There are 3 ways to turn a row about zero (a turn may also mirror it). The second row of each pair is the first, turned, with some noise. The first 27 pairs use one turn. New pairs use 2 turns, one after the other, and a turn may come again.
Some pairs, each with its turns in order after it:
[  3 -16  -3 -16  -6   2 -17   3]
[ -4  -8  -8 -11  -2  -4   5 -23] | (2)

[ 14 -10  -4 -19 -12  24  -9 -12]
[-10 -19 -19 -22  11 -11  -8  -1] | (0)

[-12 -21   3  14  20  -6   4   8]
[ -4  14  -1  30 -12   5 -10  -1] | (1)

[ 25  26 -23  20 -11  22   6 -18]
[ 20 -19 -14 -29 -21  17  24  10] | (1)

[-18  19 -12 -18  -9   6  10 -22]
[  9   8   2 -39  -8   5   7  -2] | (0)

[ -4  17 -11  12  20 -17  16 -22]
[ 24  24  -7   0 -17   0  23   3] | (0)

[-27 -14   8  26  20 -27 -18   2]
[-30  28  13  31 -10  13   9  -3] | (1)

[  1  -7 -23 -21   0   5  11 -22]
[  2  11 -22 -26  -3 -11  -4 -13] | (0)

[ -6   3  20  22 -17   2   3 -17]
[-4 12  4 -5  1  8  9 34] | (1)

[-11   0 -10   3 -27   1   0 -25]
[ -9  19 -13  19  13 -17  -4 -12] | (2)

[-19  -5  -3 -21  22 -12  -3  16]
[ -1   6  11  20  13  -4 -11 -30] | (1)

[  2 -22   8  -3   5  20  18  20]
[ 17  -7  -1  17  -7 -11 -30  10] | (1)

[-27 -12 -13   8 -19  24 -25 -25]
[ 20 -37  10 -26 -12  -9 -12 -20] | (0)

[-15 -10  -9 -20  21   4 -25  14]
[ -4 -15   0 -13 -31   7 -13 -23] | (2)

[ 15   7  22 -25   5 -16  16   6]
[ 30   4   8 -24  14  13   4   2] | (2)

[  0  27  12 -21  25  17  -9 -19]
[ 21  -7  35  14   2   9 -21 -16] | (2)

[-27   3 -17  -7 -20  26 -20  -4]
[ 15 -22  17 -33   0  -1 -23  -6] | (0)

[ -7  27  10 -27  26 -19  11   1]
[ -4  38  14 -10  14  -6  25  11] | (0)

[-27  -5 -17 -18  26  28  23 -22]
[ 12 -23 -11  21   1  -1 -50  -1] | (2)

[ -9   9   8  -7 -22   8 -14  25]
[ -4 -20  28   2   8 -19   4   8] | (1)

[  2 -17  25 -20  16   2   7  18]
[ -3   0   7  11  10  -4 -41  -5] | (1)

[ -7  27 -19   3  20  21  -1  -5]
[ 37   4  -2 -15  14   2   5  15] | (0)

[ 24  -2 -25  22   6 -25 -20 -24]
[-27   7 -28 -15 -27  11  26 -13] | (1)

[ 6 13  8 14 23 19 17 -8]
[ 10 -17  19  20   6   3  -8  21] | (2)

[-10  20 -12   5 -17 -26   3 -21]
[ 2 40 -9 18  2  4 -2 -1] | (2)

[ -1  19  -8   9 -27   6 -19 -26]
[-18  24   9  26  11 -11   4 -19] | (2)

[ 11  -4  -4  16  -8 -24  19 -10]
[ -3  11 -14  14 -31   7   5  -1] | (0)

New pairs, each followed by its turns in order:
[-15  19   0  14  -6  18   6   0]
[ 11  -8  -1 -11  -9  -8 -26   6] | (0) (1)

[-11  20 -12   0 -10 -22  -2  -3]
[ 13  -5   9 -15   0   9   4  26] | (2) (0)

[ 23   9  -5  16  -8 -16  27 -26]
[ 14 -21  -1  13 -24  33  -4  -6] | (2) (1)

[-14  -4   0 -17 -11  -8   8 -16]
[-10   5   4 -26  -6  -2   8  -4] | (0) (0)

[-23  24   1 -26  17   3  20   7]
[ 23  -5  33  -5  12  16 -22   1] | (0) (2)

[-25 -17  12 -13   0  -4   6  -7]
[ 25   8   2  16   7 -13 -10  -8] | (0) (2)

[ -2  -1  20  -8  11  -6 -26   5]
[ 14  13  16  -1 -10 -21  -9  -9] | (1) (2)

[  1  23  27  -6  24 -26 -12  -1]
[-8 23 10 17 -2 36 21  2] | (0) (0)

[ 27  17  -6 -19  -6  16 -15 -25]
[ -2 -12 -15  23  14 -20  -7 -31] | (0) (1)

[ 19  -9 -17   8  -3  18 -17  18]
[-15 -12  -5  -1 -26   7  19 -11] | (0) (2)

[ 24 -14  14 -16 -10   9  -6   6]
[  2  18   6  27  -2  -5   8 -15] | (0) (1)

[ 20 -16  -4  22 -21  -6   9  11]
[-25   2 -29 -15 -13  -1   2   7] | (1) (2)

[ 19 -15  27  11   5 -17  -3  -3]
[ 16   3   3  12 -24  22  -1 -18] | (0) (0)

[23 -6 10 11 14 26 -8 -6]
[ 15 -18 -18  -2  -3 -21  12  16] | (2) (2)

[-17 -14   4 -27 -22  12  22  24]
[-40   0 -11  12 -20  18 -11 -15] | (1) (1)

[ -2  -7 -25 -16  24   9 -18 -18]
[ 20  12  -9   1  -4  34  14 -13] | (0) (2)

[-18 -20 -14   8  10  -9 -19 -17]
[ -5  -3 -19  -1  -4  -9  34  17] | (2) (1)

[ 10  16  -4 -14 -24  28   4  -4]
[ 16  -3   7   5  -1 -29 -16 -25] | (0) (1)

[ 25   0  21  -7 -10   6  22   6]
[ -8  -2   9   6 -19 -22 -11 -23] | (1) (1)

[  1   5  -8   8 -22  -3   1   9]
[ -5  11  -4  13   0   9  -8 -16] | (1) (0)

[ 27  10 -22  11  16 -27 -28  11]
[44 -6  1 -5  7 -3  3 34] | (2) (1)

[-22   9  -2   9  -8 -25  10  13]
[ -6   9  29  -2  17 -18   4   3] | (0) (2)

[ -3  -1  17   9  -3   1  10 -17]
[  2  -4 -13   6  18  -8  -9   8] | (0) (2)

[ -2   8  -8 -26 -12  10  26 -20]
[ -8  10   9 -13 -28  15   1 -27] | (2) (1)

[-27 -23  -4   0  19  -4  20  -3]
[ -4 -11   1  -9 -22  28  22   5] | (1) (1)

[-16 -14  10  24   4  12 -20  -3]
[ 14 -14 -13   9   4 -15  27   2] | (0) (2)

[-15 -10   5  14   9 -13 -20 -17]
[12 -5 17  1 18 14 18 10] | (1) (1)

[-10  25  -3  -4   5   2   6  15]
[  3  11  -7  -4 -12   6 -22  12] | (1) (1)

[ 11  24 -19  15 -20  10  23 -15]
[-33 -12  -4 -16  26  12 -10 -15] | (0) (2)

[-18 -14  17  20   4   8 -14 -16]
[-15   7   3  19 -34   4   1  -2] | (2) (0)

[ 25 -12 -11   8 -13  26 -10 -19]
[ -5   3 -25  12 -16 -30   4 -19] | (0) (1)

[ 26 -26  26 -19 -13  -6 -14   2]
[-12  28 -34 -12  -1  -8  17 -16] | (2) (0)

[-16  16 -14  -4 -22 -11 -10 -10]
[ -4  24  20  20  -6   3 -11  -2] | (2) (2)

[-15  27  13 -17   2   3 -26  10]
[-12   0  16   9  19   7 -35  -3] | (0) (1)

[ 17  -2   3   0  15 -22   2  -8]
[ 16 -17 -14  -8 -10   4  -8   9] | (2) (1)

